There are 8 hidden switches. A switch that is on adds its own fixed numbers to the row, and there is some noise. The rows also spread widely along 10 directions, which tell nothing about the answers.
Some rows, each with its switches (1 for on, 0 for off) after it:
[ 56  16  -3 -26  13   3  25  32  11 -21  -5  15 -17  15  48 -14  28  -2
 -31  32 -38] | 1 1 1 0 1 1 0 1
[  7   4 -30  16 -21  24 -27  18  12   1 -26  39  -7  32   1 -33   9  24
 -22 -32  -5] | 0 0 1 0 0 1 1 0
[ 33  -5  20 -24  -8  15   2  11 -34  10   1  14 -18  31   4 -20  23  12
 -25  43  -1] | 0 0 1 0 0 0 1 0
[-15 -14 -21  -6  10   5  34 -19   0  12 -10 -12  -6  18  -5  10 -17 -13
 -21  24  56] | 0 0 0 0 1 0 1 1
[  8  27  31 -31   5   7  32  -6 -22 -41 -38   4 -15  14  40 -48 -48 -26
   3 -10  37] | 1 0 0 0 1 1 1 0
[-41  28 -23  35 -25  44  21 -10  19   9 -34 -26  -2  17 -24  -4  17  -2
 -52 -18  10] | 0 0 0 1 1 1 1 1
[ 21   6  -8  -7  19   8  -6   5   6   2 -49   9  -8  10   4 -23  -6  -5
  -8  -7  33] | 0 1 1 0 0 0 0 0
[  6  -2   8  -4  -3 -20  16  13  15  10 -26  -9  12 -50  -2   3  23   7
 -27  13 -38] | 1 0 0 0 1 0 1 1
[-48  17 -62  47  -9 -42  14   0  46  13  29  31  12 -43  21 -37  -5  30
 -39 -42 -29] | 1 1 0 0 1 1 1 0
[ 35   5  12  13 -49  27  16  22 -14 -14 -57 -18  -5  37  -5  18  44   3
 -54  48 -28] | 1 1 0 0 0 0 1 1
[ 12 -15 -31 -22  31 -15   9  -2  10  13  76  45  -8   7  22  22  -8   9
  15  27 -34] | 1 1 1 0 1 0 1 0
[ 21  62 -10 -11  51  23 -34  28  43   1 -10  -8 -15 -24  40 -51  30  -4
 -35 -54  -3] | 1 1 1 0 1 0 1 0
[-47  -1 -26  42 -25   8  28 -31  -6   1   5  11   9  13 -10   3 -14  12
  -5  -2 -12] | 0 1 1 0 1 1 1 0
[-24  14 -55  66  -8   4  25 -12  65 -21 -34 -13  17 -30  14  10  -6 -19
 -32 -29   6] | 1 0 1 1 1 0 1 0
[-57 -30  18  38 -10  29 -15 -30   6 -45  14 -46   3  20  33  12  22   3
 -26 -37  38] | 1 0 0 0 1 1 1 1
[-67 -44  33  45 -36   7 -13 -38 -46   9   7 -10  17   1 -27 -10  16  50
 -15   6   2] | 1 0 1 0 1 0 1 0
[ 38  15   3 -14  -4  -5  17  22  29 -18 -94   5  12 -36   1   1 -22 -19
   9  -6 -25] | 1 0 0 0 1 0 0 0
[  2  22  12 -41  11  -8  41   1  -9  12  60   8 -19 -10  21   1  10  -4
  -9  33 -44] | 0 1 0 1 1 1 1 0
[  5   1 -44   1  13  25  22 -15  29   3  44  23 -11  43   6  41  -5 -16
  -2  26 -10] | 1 0 1 0 1 1 1 0
[-17   3 -74  54 -18  15  59 -15  22  20   4   2  -4  47  -9  -4   4   1
 -68  47  31] | 0 0 1 0 1 0 0 1
[ 78  36   8 -70  34  39   2  29  11  15 -30  23 -20  18 -10  24   3 -24
  19  37 -39] | 1 0 1 0 1 0 1 0
[ -3  34 -25 -14  14 -20  62 -18 -18  42 -25  41  -8  16 -29 -41 -38  -1
 -22  37  18] | 0 1 1 0 0 1 0 1

New rows, each followed by its switches (1 for on, 0 for off):
[-30   1 -29  18   9 -16  26 -20  49  -8  15 -11   8 -38  16  25  -7 -20
  -5 -23  -4] | 0 0 0 0 1 1 1 0
[-38  -4   9  24 -24  25  10 -12 -20   0   0   9   6  18 -14  -9  14  29
 -10  -6 -38] | 0 1 1 1 1 1 0 1
[ 17  35   5 -33  37  25  -3   4   1  39  60  39 -25  25 -13 -17   9  12
  -9  18 -32] | 1 0 1 1 0 0 0 0
[-17  35  43 -47  35   1 -10   9 -25  27  17  -1 -19 -37  15 -85   4  20
 -22 -33  15] | 0 0 0 1 1 0 1 0
[ -3 -22 -46 -10  -6  33   4  15  -4   8  39  52 -17  75   4  -9 -17  27
 -10   7  12] | 0 0 0 1 1 0 0 1
[-26  70   2  34  13  10  41 -23  18   4  -9 -12   4 -25  -1 -43 -13 -14
 -33 -15 -20] | 1 0 1 0 1 0 0 0
[-45   0 -13   4  44 -11   5 -25  33  38  50 -22  -1 -38  -5   1  14   2
 -19 -13  23] | 0 0 0 0 1 0 0 0
[-15  19 -23  12  23  18  -8  14   4   5  21 -16 -23  15  48 -75  39  20
 -81 -20  58] | 0 1 1 1 1 0 1 1
[ 10  -5 -21  53 -43  20   5   9  24 -23 -35   5  10  15   6   9  21   5
 -27  -4 -35] | 0 0 1 0 0 0 0 0
[  1  -4 -10 -25  55   2 -37   1  53   8 -31 -16  -5 -27   3  20  13 -18
  11 -48  42] | 0 1 0 0 0 1 0 0
[  4 -23 -50  30 -22 -10   1  17  33   7 -12  46   8   3   5 -12   9  34
 -22   0 -33] | 1 0 1 0 1 1 0 0
[  0  22  38 -10  -7  14  16   3 -10 -17 -52 -24   6 -26   2  -8   0 -12
  -6 -14 -22] | 0 0 0 0 1 0 1 1
[ 31 -18  -8 -22   2 -26 -12  33   2  30   5  58  -4 -23  -1 -34  15  40
  -7   9 -45] | 0 0 1 1 0 0 0 0
[ 18 -33  23 -28  14  16 -20   0 -18  11  10   6  -6  15 -10  28  31   9
   5  23  -8] | 0 0 1 0 0 0 1 1
[ 23 -30   8  -7   9  30 -34  11  21 -17  23 -24 -11  25  25  54  57  -3
  -8   6 -11] | 0 1 0 0 0 0 0 0
[-18  55  11  -6  59  41 -18 -34  31   3  17  -9  -8  -2 -11  14 -17 -34
  21 -47  10] | 1 0 1 0 0 0 1 0
[ -8 -24  12 -45  15  13  17 -10 -43  24  15   9 -21  53  -9  -8  -1  18
  -9  43  41] | 0 1 0 0 1 1 0 1
[-12  15 -12  19 -13  -9  50 -10  24 -29   9  -6   1 -11  36  -3 -13 -20
 -17  -1 -20] | 0 0 0 0 1 1 0 0
[-38  35 -41  39  10  47  49 -46  29  -7 -77 -25   3  39 -31   7 -46 -45
 -14 -17  77] | 0 0 1 0 1 1 0 1
[-17  15   2 -23  27  40  -8  -8 -27  34   8 -11 -27  35  -8 -38  15  13
 -33  11  61] | 0 1 1 1 1 0 1 0
[ 17  15  60 -23  16  14 -11  13 -18 -26  -8 -36 -14  -2  41 -26  41  -4
 -29  -9   0] | 0 1 0 0 0 0 0 1
[-30 -37   5  38 -40  42  20 -31 -20 -36 -64 -20   8  45 -11  30 -15  -4
  11   7  32] | 0 1 1 1 1 1 0 0
[ 26  34 -29  -2 -22  34  20  28  25 -12 -31  15  -8  17   9  -1  -5 -12
 -18  -3 -32] | 0 0 0 1 1 0 1 0
[ -8 -29 -16  49 -23  -3  55 -21  10 -61  21 -19   9  17  58  21   3 -19
 -25  26  -3] | 0 0 1 0 1 0 0 1
[ -2  40   6 -12  23  19  -6  15  39   5 -36 -12   0 -30  -5  -3  22  -1
 -16 -36 -35] | 1 1 0 1 1 1 0 1
[ -9  10  -3  -2   8  47 -40  10  21  29  32  -4 -21  36 -17  14  60  23
 -38  -6 -17] | 1 1 0 1 0 1 0 0
[-11  -8  -2  23 -19 -10  13  -7   5 -10 -64   7  23 -41 -10  -5 -21   2
  14 -20 -16] | 0 0 1 0 1 0 1 0
[-18  26  -7 -11   3 -11  52 -21   4  14  13   3   1 -20 -10  21 -20 -16
   6  19 -35] | 0 1 0 0 1 1 1 0
[ 18 -13  19 -40  23  26  -9  13 -17 -10 -32 -13 -14  30  15  -8   7  -1
  -3   5  38] | 0 1 0 0 1 0 0 1
[ 47  33  -3 -23  34  18  33   4  34  -5 -25 -11  -9  -5  11  21   2 -39
  -7  32 -14] | 1 0 1 0 1 0 0 0
[-29  33   3  47 -49   9  31  -6   1 -32   7  -4   2   4  32 -36   8  10
 -49 -15 -43] | 1 0 0 0 1 1 1 0
[ -7  -9 -45 -18  52  21 -15  -4  12  37  51  30 -25  49  -2 -10   3  14
 -20   2  55] | 0 1 1 1 0 0 0 1
[-11 -23 -61  23 -24 -34  13  15  46  18  -6  34  14 -33   1   2   4  24
 -20 -11 -33] | 0 0 0 0 1 1 1 0
[  8  -5  24  -8  17 -20  10  -6  -4  14 -28   9   6 -27 -13 -11   3   7
  -9  14  -6] | 1 0 1 0 0 0 0 1
[ 50  -7 -36 -13 -25 -58  43  46 -10 -11  28  65 -13   9  68 -57  -2  26
 -59  47 -31] | 1 1 0 0 0 0 1 1
[-69  43 -27  43  -2  19  29 -41   4  44  73  12  -7  40 -38  -1   9  19
 -47   6 -25] | 1 1 0 0 0 1 0 1
[-19 -21   0  25 -24  10 -17  12   9 -41 -56 -19   5   0  41 -40  15  13
 -36 -53  38] | 0 0 0 0 1 1 1 1
[-16  40  54 -15  15 -13  38 -19  11 -21 -52 -44  14 -79   8  -3  -6 -37
   4 -28 -29] | 0 0 0 0 1 1 1 1
[-10   9  58 -11  17  -2  42 -41 -12 -15   8 -35   7 -29   2  43   7 -25
  21  36 -42] | 1 1 1 0 1 1 0 0
[-60  12   2  56 -50 -10  -4 -16  -5  13 -56  13  23 -25 -43 -28  -5  38
 -19 -43 -33] | 1 1 0 0 0 1 1 0
